The first 5 rows are patterns. Each new row is the sum of 2 different patterns, raised or lowered, with some noise. Before adding, each is slid sideways (what falls off one end comes back at the other) and multiplied by a number that may be negative. Names go in the order of the patterns.
Known rows, each followed by the names of its patterns:
[2.701, -2.769, 2.000, 2.058, -0.537, -2.164, -1.236, 0.016, -2.242, 1.605, 2.511, 2.254, 0.900, -2.903, 0.012, -1.049, -2.061, 0.470, 2.154, 0.721, -2.762, 2.648, -0.998, -0.781, -0.255, -0.696, 2.894, 1.377, 0.882, 1.237, -1.094, 1.013, -1.014, 2.580, 1.511, -2.353, -1.644, 2.408, 2.295]  P
[2.806, -2.124, -0.882, 0.707, 1.634, 1.887, -1.797, 2.489, -0.563, 1.227, -0.481, 1.333, 1.228, -1.532, 0.813, 2.828, -2.016, 0.346, 1.348, 1.621, 0.205, -2.717, -2.025, -0.394, 2.816, 1.851, -2.831, 1.219, 2.098, 1.326, -0.279, -0.230, 2.823, -1.857, 1.151, 0.377, -1.937, -1.460, 2.912]  Y
[1.269, 0.756, 1.927, -1.060, -1.690, -0.796, 0.099, 0.055, 0.896, -2.932, 0.524, 0.210, -2.939, 0.275, 1.701, 2.298, 0.523, 0.864, -2.339, 2.672, -2.324, 1.818, 1.248, 2.456, -0.537, -0.619, 0.513, -2.758, 0.597, -1.902, -0.567, 1.278, -1.743, -1.939, 0.192, -2.394, 1.199, 2.487, -1.021]  D
[0.218, -0.623, 2.929, -1.852, 0.481, 1.898, -1.115, 0.246, -1.012, 0.260, -1.786, -1.918, 1.803, -2.077, -0.342, 0.438, -0.091, -1.860, 1.758, 2.886, -0.839, 1.398, 1.594, 1.213, -0.466, 0.259, -0.666, -1.765, -0.697, 0.982, -1.595, 2.660, -0.571, 2.591, -1.213, 0.365, -2.118, -2.449, 1.697]  V
[2.935, -2.687, -0.288, 2.633, -1.282, -2.099, -1.056, -1.015, -0.485, -2.350, 2.635, 2.729, -2.798, 0.972, -2.617, 0.029, 1.105, 0.230, 0.696, -1.260, 1.199, 1.507, -2.758, -0.819, -0.327, 1.132, 2.644, -2.157, 0.734, 2.792, -2.771, 1.091, 2.061, -0.280, 0.618, -0.518, -2.297, -0.195, 2.142]  E

New rows, each followed by the names of its patterns:
[-1.211, -0.439, -2.229, 2.060, 0.920, -2.569, -0.722, -1.851, 0.733, 0.458, -1.084, 0.581, -0.312, -4.112, 1.628, 2.116, 0.778, -2.151, -0.018, -1.492, -1.377, -0.461, 0.708, -3.031, -2.697, 2.181, -0.395, -0.873, -1.241, -3.492, -1.217, -3.503, -0.222, 1.752, -1.747, 0.321, -4.619, 0.916, -0.673]  P E
[0.731, -0.111, -2.234, 2.736, -0.023, -0.122, -1.059, 0.251, 4.035, -1.949, -0.809, 1.324, 0.042, 2.628, 0.362, 0.637, 0.426, -1.291, -0.153, -0.338, 3.735, 1.718, 0.017, 3.348, 0.563, -1.164, 0.311, 3.575, -2.459, -0.550, 1.813, -0.455, 0.013, -2.223, -0.046, 0.103, 0.291, 2.751, 0.557]  P V
[0.528, 0.047, 3.116, -0.728, -2.169, -2.253, -0.613, 0.827, 1.549, -0.884, 2.918, -1.236, -1.426, -1.599, 1.952, -0.637, 0.368, 2.405, -0.088, 1.856, -0.923, -1.468, 0.926, 0.787, 0.607, 1.174, -0.086, -2.803, 0.194, 0.567, 0.503, -2.494, -0.228, 0.126, 2.015, -0.778, -0.833, -0.127, 3.156]  P D
[-1.476, -1.350, 0.006, -0.594, -1.632, 1.723, -3.733, 0.623, -2.082, -1.172, -0.775, -1.303, -2.690, -2.145, -2.525, -2.789, -2.087, -1.620, -1.271, -3.785, -2.852, -0.509, 0.801, -1.392, -2.338, -2.855, -0.034, -2.814, -0.919, -2.136, 1.697, -0.952, -2.453, -1.861, -2.667, -5.140, 1.824, -0.223, -4.389]  Y V
[2.073, -0.301, 0.562, -1.487, 1.087, -3.316, -1.274, 0.317, -1.827, -2.153, 2.881, 0.005, -1.891, -0.317, -0.931, 0.186, -0.111, -1.674, 0.180, -2.279, 1.176, -2.172, -0.115, 0.359, -1.715, -1.382, 2.056, -0.218, -0.964, 0.886, 0.993, 0.090, -2.864, -1.953, -1.644, -0.032, 0.126, -2.075, -0.884]  Y V
[1.018, 1.282, 1.451, -1.186, 4.654, 0.867, 1.438, 2.634, 1.085, -1.251, -0.047, 2.147, 1.951, 2.635, 3.680, -0.754, 0.006, 4.264, 1.025, 0.211, 1.505, 2.979, 1.289, 0.703, 2.847, 1.381, -0.356, 0.111, 3.133, -0.477, 4.077, 3.200, 0.344, 2.144, 2.157, 2.865, 0.352, 0.894, 2.687]  V E
[-0.148, -2.847, 0.238, 0.815, -2.672, 3.885, -0.912, 1.483, 0.570, 1.098, 0.778, 0.298, 1.144, -0.230, -2.063, 2.501, -2.409, 0.988, -0.658, 3.714, 1.094, 1.796, 2.354, -1.449, 0.198, -1.697, -2.265, 5.740, 0.887, 0.945, 1.474, 0.583, 1.622, 2.231, 4.140, -3.591, 0.131, 4.192, 0.060]  P Y
[0.860, 3.002, 2.442, 2.354, -0.768, 3.348, -0.109, -0.093, 2.434, 0.114, 3.264, 2.848, 2.093, 1.305, 2.081, 3.871, 0.392, 4.061, 3.564, 1.046, 0.252, 3.036, 2.290, 2.056, -0.453, 3.372, 1.691, 2.852, 0.083, 2.429, 0.920, 0.549, 1.158, 1.454, 3.797, 2.149, -0.390, 3.616, -0.213]  P V
[-3.358, -2.681, -2.297, 0.952, -0.839, -0.640, -5.838, -2.761, -1.668, -4.658, -3.866, 1.665, -1.485, -5.795, -0.817, -3.212, -0.598, -0.924, -2.480, -1.508, -2.209, 0.965, -1.769, -4.575, -1.950, -2.964, 0.844, -2.747, -2.866, -4.430, 0.171, 1.890, 1.678, -7.045, -2.190, 1.579, -1.982, -4.781, -4.719]  P Y
[-2.804, 0.545, -0.849, 2.506, -2.063, 1.619, -3.068, -1.603, 1.559, -0.940, 0.023, 3.750, -2.469, 1.283, 0.444, -3.258, 0.599, -2.380, -0.781, -3.420, -1.479, 2.318, -2.216, -0.760, 0.014, -1.269, -0.330, 0.853, 2.229, 0.395, 0.577, -0.260, -0.780, -1.470, -0.648, 0.393, -4.120, 0.289, -0.689]  D V
[4.163, 5.252, -2.203, 2.587, 3.212, -1.532, -0.748, -1.865, 0.515, -0.484, 0.969, 1.923, 3.376, -0.077, -0.985, 2.823, -0.842, -0.236, 1.861, 4.621, 0.804, -3.115, 2.686, 0.268, 0.409, 1.477, -1.942, 4.273, 2.297, -0.648, 2.296, 1.302, 3.667, 0.216, 4.124, 0.515, 0.585, -2.387, 4.678]  P D
[2.260, -1.554, 4.410, 3.745, 1.422, 2.864, 3.334, 4.560, 1.514, 3.256, 3.828, -0.737, -0.352, 6.018, 3.674, 2.171, 1.874, 2.065, 3.120, 3.429, 1.717, 3.377, 1.003, 4.779, 2.595, 3.305, 2.472, -0.341, 4.062, 3.858, -0.645, 4.088, 2.678, 2.171, 2.661, 0.081, 1.060, 3.457, 4.372]  Y E
[-4.110, -1.517, -4.437, -3.922, 0.353, -4.704, -2.887, -1.119, -3.440, -2.932, 1.505, 0.199, -1.847, -0.232, 0.640, -1.245, -3.165, -1.898, -2.612, -3.502, -1.757, -2.391, -2.840, 0.785, -3.870, 0.803, -1.989, -0.331, -3.608, -3.534, -1.536, -0.004, -3.722, 1.770, -2.719, -0.023, -0.478, -3.116, -1.290]  D V
[3.462, -1.263, -2.588, -1.376, 0.281, -2.667, -5.243, 2.098, 0.411, -4.358, -0.957, -2.284, -0.649, 0.957, 1.218, 0.451, -2.499, 2.061, -1.698, -2.347, -3.400, 0.249, 0.018, 3.649, -0.422, -1.534, 1.588, -2.406, -2.321, 3.116, -1.305, -1.866, 0.106, -2.589, 0.448, 0.916, 3.334, -1.041, -2.600]  V E
[0.902, -6.268, -0.024, -3.020, -2.289, -3.501, -1.658, -3.076, -6.165, -4.171, -2.165, -4.505, -4.636, -3.407, -2.875, 0.387, 0.665, -1.612, -5.724, -2.390, -2.833, -2.939, -6.683, -2.555, -2.529, -0.308, -2.330, -2.590, -3.614, -2.188, -3.803, 0.465, -5.502, -6.706, 0.471, -1.885, -2.289, -3.962, -2.350]  Y V
[1.621, -2.916, 4.415, 1.237, -0.135, 2.398, -1.061, 1.546, 2.805, 0.341, 1.133, -1.769, 2.408, 1.086, 3.428, 1.866, -1.404, -1.552, 5.118, 2.396, 2.911, 0.682, 2.417, 0.722, -1.748, -1.915, -1.227, 2.507, -3.373, 3.966, 1.484, 1.662, -0.270, -1.379, 0.976, -0.592, 1.202, 0.474, 3.824]  P D
[-2.567, -2.159, -2.996, -2.275, -3.339, 0.226, -0.889, -0.089, -2.685, -2.366, -0.374, 1.972, -2.909, -2.796, -0.726, 0.409, -3.768, -4.231, -1.162, -0.489, 1.313, -3.330, 1.865, -3.548, -3.656, -4.508, -1.233, 0.980, -1.602, 1.293, -0.385, -0.140, -2.061, -2.552, 1.826, -1.417, -0.801, 1.011, -1.874]  P D
